The first 9 rows are patterns. Each new row is the sum of 2 different patterns, raised or lowered, with some noise. Before adding, each is slid sideways (what falls off one end comes back at the other) and multiplied by a number that may be negative. Names go in the order of the patterns.
Known rows, each followed by the names of its patterns:
[-0.21 -0.36 -0.98 -2.08  0.80  0.20 -1.75  1.11 -0.65  0.42  0.12 -0.85
  0.81 -1.10 -0.06  1.36  0.11 -2.11  1.15  1.33  0.45  0.72 -0.90  0.70
  1.19 -1.36  0.31 -0.05 -0.81 -0.03  0.37  0.87 -0.48 -0.43 -0.64 -0.29
 -0.15 -1.39  0.16  0.70  0.63] | denap
[ 0.66 -1.34 -0.32 -0.41  0.56  1.81 -0.21 -0.56 -1.46  0.54 -0.43 -1.23
 -0.27 -0.56 -0.06  1.12  0.19 -0.88 -0.24 -1.36 -0.63  0.19  0.77  0.15
 -0.52  1.08  2.68 -1.39  0.09 -1.05  0.73 -0.46 -0.49  0.52  1.27  0.73
  1.72 -0.49 -0.32 -0.95 -1.10] | mivet
[-1.34  1.03 -1.30  0.88 -0.10  1.52 -0.37  0.10 -0.82 -0.17 -0.45 -1.84
  0.35  0.65 -0.78 -0.03  0.47 -1.64 -0.69  0.84  0.01 -0.40 -0.94  0.63
 -0.67 -1.04 -0.68  0.60 -1.98  1.81  1.32  0.46  1.30 -0.54 -0.30  1.05
 -0.42  1.00  0.69 -0.52  0.85] | vis
[ 0.80  1.52 -1.64  0.60 -0.90  0.59  0.75  0.80 -0.49  0.83 -0.35  0.14
 -0.05  0.07  2.69 -0.19  0.52  0.21  0.64  2.11  0.05 -0.46 -0.85 -0.68
 -0.34  0.99  1.07 -0.21  0.72 -1.18  0.89 -0.40  1.38 -0.27  0.35  0.01
 -1.08 -0.69 -0.72  1.33  0.43] | pir
[-0.08 -0.93 -0.01  0.27 -1.21 -0.67 -0.51 -0.12  1.90 -1.26  1.52  0.78
  0.54  0.69  0.52  1.28  0.63 -0.44  0.33  0.02 -2.36 -0.30  0.87  0.97
 -0.09  1.14 -0.25  0.29 -1.90 -0.03  1.80 -0.45  1.70  1.36  0.14  0.37
  1.15 -0.26 -1.60 -0.06  1.51] | veb
[ 0.78 -2.09  0.45  0.54  0.70 -1.07  0.54 -0.09  1.96 -1.20  0.47 -0.08
  0.35  0.02  1.22  0.94  1.29  0.17  1.44  0.48  1.61 -1.53  1.64 -1.20
 -0.64 -0.49 -0.02  0.40  1.08 -0.91 -0.72  0.18 -0.53  0.74 -0.99  0.07
  0.10 -0.18 -0.15  2.07  0.36] | maten
[-0.58 -0.99 -0.71 -0.89  1.16 -0.68  0.39 -0.48  0.43  1.14 -1.08 -1.19
  0.99  1.07 -0.15 -0.25 -1.51 -1.11 -1.45  0.69  0.28 -1.01 -1.13 -0.40
  0.78 -0.25  0.32 -0.01  1.49 -0.92  1.80 -0.50 -0.81 -0.68  0.31  0.07
  0.31 -0.68 -0.62 -1.20 -1.98] | gime
[ 0.22  0.55  0.23  0.36  1.09 -2.02  0.79 -2.53 -0.78 -1.36  0.62 -2.02
  0.02  0.51 -1.73 -0.17  0.32  0.41 -0.04 -0.99  0.05 -0.70  0.09  0.05
  1.65 -0.32 -1.97 -0.22  0.64  0.09  1.39  0.20  0.33 -0.56  0.59 -0.33
 -0.81 -0.01  0.22 -0.65 -0.82] | vezip
[-0.29 -2.57  1.27  0.73  0.03 -0.27  0.77 -0.02  0.47 -0.38  0.66 -0.82
  0.05 -0.61  1.46 -0.27 -0.79 -0.44 -1.04  0.01  0.65 -1.46 -0.21 -0.12
 -1.37  1.78  0.14 -0.57 -0.36 -0.20 -0.57  0.19  1.00  0.73 -0.78  0.03
 -0.35 -1.83  1.21  1.23 -0.09] | ralo

New rows. What belongs after each?
[-1.30 -0.62 -0.58  0.41 -0.05 -2.00 -1.38 -0.37 -1.92 -1.34 -2.66  0.61
 -1.99 -1.71 -3.10  0.39 -3.20 -0.87 -2.21  0.23 -1.83 -1.37 -1.79 -0.68
 -1.76 -1.07 -0.59 -0.92 -1.50 -0.99 -1.83 -1.08 -1.89 -0.74 -0.37 -1.20
 -2.27 -0.74 -1.04 -1.35 -1.55] | maten gime
[-0.32 -0.68 -1.25 -2.18 -1.49 -1.59 -0.60 -2.23 -1.03 -3.16 -1.21 -1.97
  0.13 -0.80 -1.60 -1.92 -2.60  0.23  0.34  0.51 -0.99  0.07 -0.78 -0.15
 -2.84 -0.34 -2.33 -0.89 -2.18 -1.32 -0.52 -0.78 -2.61 -3.12 -1.31 -0.75
 -1.11 -0.54  0.06 -2.93 -0.38] | gime ralo
[ 0.59  1.21  0.13  0.11  0.42  1.44  0.43 -1.29  2.64 -0.60 -1.71 -1.19
 -0.92  0.75  1.63  0.00  1.58 -1.24 -0.56  1.34  0.06  1.59 -1.36  1.56
 -0.96  0.14 -2.33  1.20 -1.27  1.22  0.96  1.05  1.56 -0.15 -0.78  1.31
  0.61  0.54  3.11  1.12  0.10] | vis gime
[-0.82 -1.14 -2.45 -1.35 -2.57 -1.61 -1.95 -0.51 -2.62  1.67 -0.06 -1.25
 -2.23 -0.98 -2.40 -0.21 -0.79  1.85  0.75 -2.24  0.22 -2.01 -1.60 -2.22
 -0.80 -2.49 -0.31  0.02 -2.02 -1.58  0.05 -1.00 -2.03 -1.13  0.30  0.86
  0.40  0.28 -3.35 -0.06 -1.54] | veb gime
[-1.16 -1.09  0.32 -0.75 -1.86  0.73 -0.62 -1.38 -0.71  0.88 -0.14 -2.85
 -0.31  0.67  0.00 -0.30  1.22 -2.03 -2.35 -0.70 -2.10 -0.82 -0.38 -1.55
 -0.89 -2.31 -1.21  0.21 -1.32  0.76 -0.89 -1.08 -0.91 -2.66 -2.71 -1.42
 -0.26 -1.48 -0.50  0.04 -0.36] | vis vezip
[-0.76  1.00  0.52 -0.82  0.47 -1.36  0.51 -0.76  0.03  2.07  1.02  1.31
  1.18  0.45 -0.96 -1.73  2.30 -0.94  1.78 -0.17  1.39 -0.16 -0.40  0.05
 -0.46 -0.67  0.45  0.24 -3.01  0.92  1.34  0.38 -1.24 -1.53  1.34  1.06
  1.24  2.35  1.42  0.14 -0.40] | pir veb
[ 1.34  0.36  0.22 -1.03  2.95  0.50  0.51  1.61 -0.27  0.89  1.47  0.18
  2.05 -0.58  0.44  1.40 -0.37 -1.55  1.54  1.82  0.74  2.66 -0.42  1.98
  1.85  0.05  2.07  0.03 -0.66  1.77  2.19  1.75  0.35 -0.55 -0.46 -0.32
  1.36 -0.17  0.39  0.81  1.35] | denap gime
[ 0.04  0.07 -0.77  0.49 -2.42  0.66 -2.96 -0.18 -1.42  0.71 -3.34 -0.08
  0.87 -1.25  0.52 -0.02 -0.62  0.96 -0.81 -0.24  0.43 -2.02 -0.49  1.50
 -0.25 -1.59 -0.03 -0.05 -1.22 -0.01  0.67 -0.19 -0.46  1.82 -1.77 -2.08
 -0.30  0.11  1.64 -2.16 -0.83] | vezip ralo
[ 0.42  0.39  0.47  1.79 -0.96  2.11  0.30 -0.12 -1.75  3.23 -2.48 -2.26
 -1.26 -1.15  0.91  0.06 -2.36  0.47 -0.50 -0.79  1.21 -1.33 -0.60 -1.10
 -0.03 -0.04  2.34  0.32  0.51 -0.92 -0.04 -0.39 -0.29 -1.11  0.56  0.51
  3.59 -2.23 -0.03  1.37 -1.00] | denap maten
[-1.58 -0.37  0.32 -1.18 -1.30  0.12 -1.96 -1.29 -0.08 -0.95 -1.03 -1.89
 -1.01 -0.56 -1.59 -0.99 -1.25 -2.01  0.28 -2.47 -1.66 -1.49 -0.63  1.76
 -2.31 -1.94 -0.66 -0.29 -1.92 -1.50 -1.70 -1.17 -2.56  1.17 -1.79  1.40
 -1.84  0.21 -0.95  0.88 -0.28] | vezip ralo
[ 1.27  0.23 -0.50 -1.23  0.42  0.50 -0.32 -1.96  0.83  0.94 -0.39 -0.41
  0.44 -0.62 -0.61 -1.29  0.57 -0.49 -0.40 -1.35  1.19 -0.35  1.94 -1.21
  1.59 -1.02  1.80 -0.61  0.23  0.18  1.40  0.16  1.54 -0.25  0.82 -2.52
 -0.42 -1.77 -1.48 -1.11 -0.88] | maten gime
[-1.47  1.06 -1.38  0.28  1.85  1.26  1.04 -0.69  1.51  1.33  0.59  0.29
 -1.63  0.31 -0.51  1.79  1.25  0.78  0.82  0.43 -0.52 -0.02 -1.14  0.56
  0.55  0.68  2.21  0.85 -0.12 -0.06  0.80  0.56 -1.25 -2.43  1.20 -0.76
  2.75 -1.06  2.60  1.41  0.72] | mivet vezip
[-0.21  0.22  0.77  0.62  1.12  1.26  0.07 -0.80  1.68 -1.45 -0.83  0.44
  0.05  0.37  1.57  0.26 -1.21 -0.51 -0.19 -0.27  0.69  2.27 -0.66 -1.13
  1.12  2.63  1.22 -0.59 -1.16  0.80  0.07 -0.78  0.74  0.83  1.13  1.10
  0.47 -0.04 -0.07 -1.76  0.97] | mivet ralo
[ 0.20 -0.93 -0.69 -0.18 -3.50 -2.01 -1.52 -0.08 -1.62 -3.58 -1.01 -0.42
 -1.25 -0.90 -1.14 -2.03 -0.47 -1.77 -0.37  0.58 -1.33 -0.07 -1.85  0.18
 -0.93 -1.35  0.25 -0.34 -2.08 -2.41 -0.75 -1.04 -2.52  1.35 -1.79  0.02
 -3.03 -1.66 -0.34 -0.88 -0.43] | pir veb
[-1.49 -0.19 -2.66 -0.83 -1.72 -0.76  0.16 -1.36  0.35 -2.58 -0.40 -1.38
 -1.76  0.27 -1.57 -1.70 -0.98 -1.65 -2.26 -0.49 -1.47 -1.99 -0.52 -1.58
 -0.46 -2.08  0.72  0.67 -2.12 -1.10 -2.92 -1.24 -2.26 -0.48 -0.51  0.41
  0.49 -1.12 -1.19 -2.24 -1.46] | mivet pir
[ 0.45 -1.26 -0.24 -1.13  0.02  0.32 -0.94 -1.78  1.30  1.07  0.69  1.46
 -2.71  1.09 -1.71 -1.96 -1.37  0.28 -2.76 -0.18  0.53 -1.15 -0.66 -0.18
 -0.35 -0.44 -1.35 -1.30 -0.67  0.55  0.33  1.06 -0.85 -2.87 -2.21  1.25
  0.03 -0.40  0.99 -0.37 -0.40] | denap vezip
[ 0.16  0.55  1.33 -0.37  0.30  1.52 -0.65  0.17  2.15  0.74 -0.56  2.37
 -0.19 -0.37  0.61  0.90  1.07 -1.24  0.39  1.91 -0.31 -1.62  1.11  1.41
  2.26  0.06  0.90  1.71  1.93 -0.17  1.08  1.47  0.26  0.08  1.09  1.35
 -1.69 -0.14  0.58  0.97  0.36] | denap veb
[-0.10 -2.68 -0.52  0.53 -0.07 -0.68  1.18 -0.37 -0.46 -0.65  0.60  0.28
  0.25  0.21  1.64  0.29 -2.54  0.42 -1.98 -0.91 -0.82 -1.61 -0.63  0.66
 -0.02 -1.17 -1.47 -0.13  1.42  0.45  0.46  0.05 -0.15  0.75  0.59 -1.39
 -0.04 -1.34 -1.22 -0.63 -2.01] | veb gime
[-1.54 -0.78 -3.45 -2.26  0.42 -1.26 -1.30  1.16 -1.32 -2.76 -2.05  0.04
  0.98 -0.96 -0.40  0.78 -0.07 -1.99  0.29 -1.49 -3.52 -1.34  0.64 -0.56
 -2.55 -1.59 -1.50 -2.67 -1.99 -2.91 -1.16  1.33 -1.91  0.18 -0.62 -1.58
 -2.37  0.06  0.23 -2.13 -0.70] | denap veb
[-2.11 -3.47 -2.26 -0.87 -2.33 -3.44 -2.04 -2.96 -3.24 -2.85 -2.09 -2.72
 -3.95  0.27 -0.96 -1.34 -1.67 -2.08 -2.49 -1.00 -2.83 -2.53  0.13 -1.75
 -1.32 -3.26 -2.70 -2.33 -3.50 -1.26 -3.70 -2.76 -4.35 -1.73  0.84 -2.52
 -3.47 -3.78 -3.30 -3.03 -3.83] | mivet vezip
[ 1.53  0.85  0.27 -0.29  0.15 -1.05  3.05 -0.11  0.54 -0.13 -0.80 -0.02
  1.58 -1.09  0.69  0.57 -0.41  2.08 -1.12  0.29  0.00  0.35 -0.33 -0.71
  1.43  1.56  0.53  1.14  0.53 -1.58  1.03  1.92  0.10  1.33 -2.16  1.94
  0.34  0.86  0.20  1.25  1.38] | pir ralo
[-1.69 -3.32 -0.71 -0.20 -2.34 -1.85 -0.51 -1.87 -1.37 -0.04  0.00 -3.21
 -1.13 -2.77 -2.27 -3.14 -0.99 -2.35 -2.57  1.02 -1.53 -0.77  0.37 -1.10
 -1.33 -1.13 -1.30 -0.76 -0.42 -1.46  1.22 -2.42 -1.99 -2.31  0.29 -0.95
  1.46 -1.16 -0.66 -2.30 -0.64] | vis vezip
[ 0.49  0.13  0.38  1.35 -1.65 -0.77 -1.01  1.96 -0.03  0.41  1.16  0.32
 -0.47  1.46 -2.33  1.41 -0.61 -0.02  0.49 -0.58 -0.04 -0.62 -1.99 -0.19
  0.63 -1.19 -2.23  0.86 -1.74  1.65  0.07 -0.37  1.18 -0.53 -0.68  1.40
  0.70 -0.33 -0.24 -0.12  1.17] | denap maten
[-2.32 -2.22  0.90 -3.18 -0.98  0.25 -1.25 -0.79 -0.54 -0.30 -1.19 -2.54
 -0.85 -1.14 -3.29 -1.54 -0.64  0.38 -1.77 -1.10 -2.28 -1.10 -3.03 -0.79
  1.71 -2.54 -0.04  1.15 -2.32 -0.68 -0.71 -1.85 -2.40 -2.10  0.79 -1.55
 -3.39 -1.57  0.39 -3.58 -3.28] | denap veb
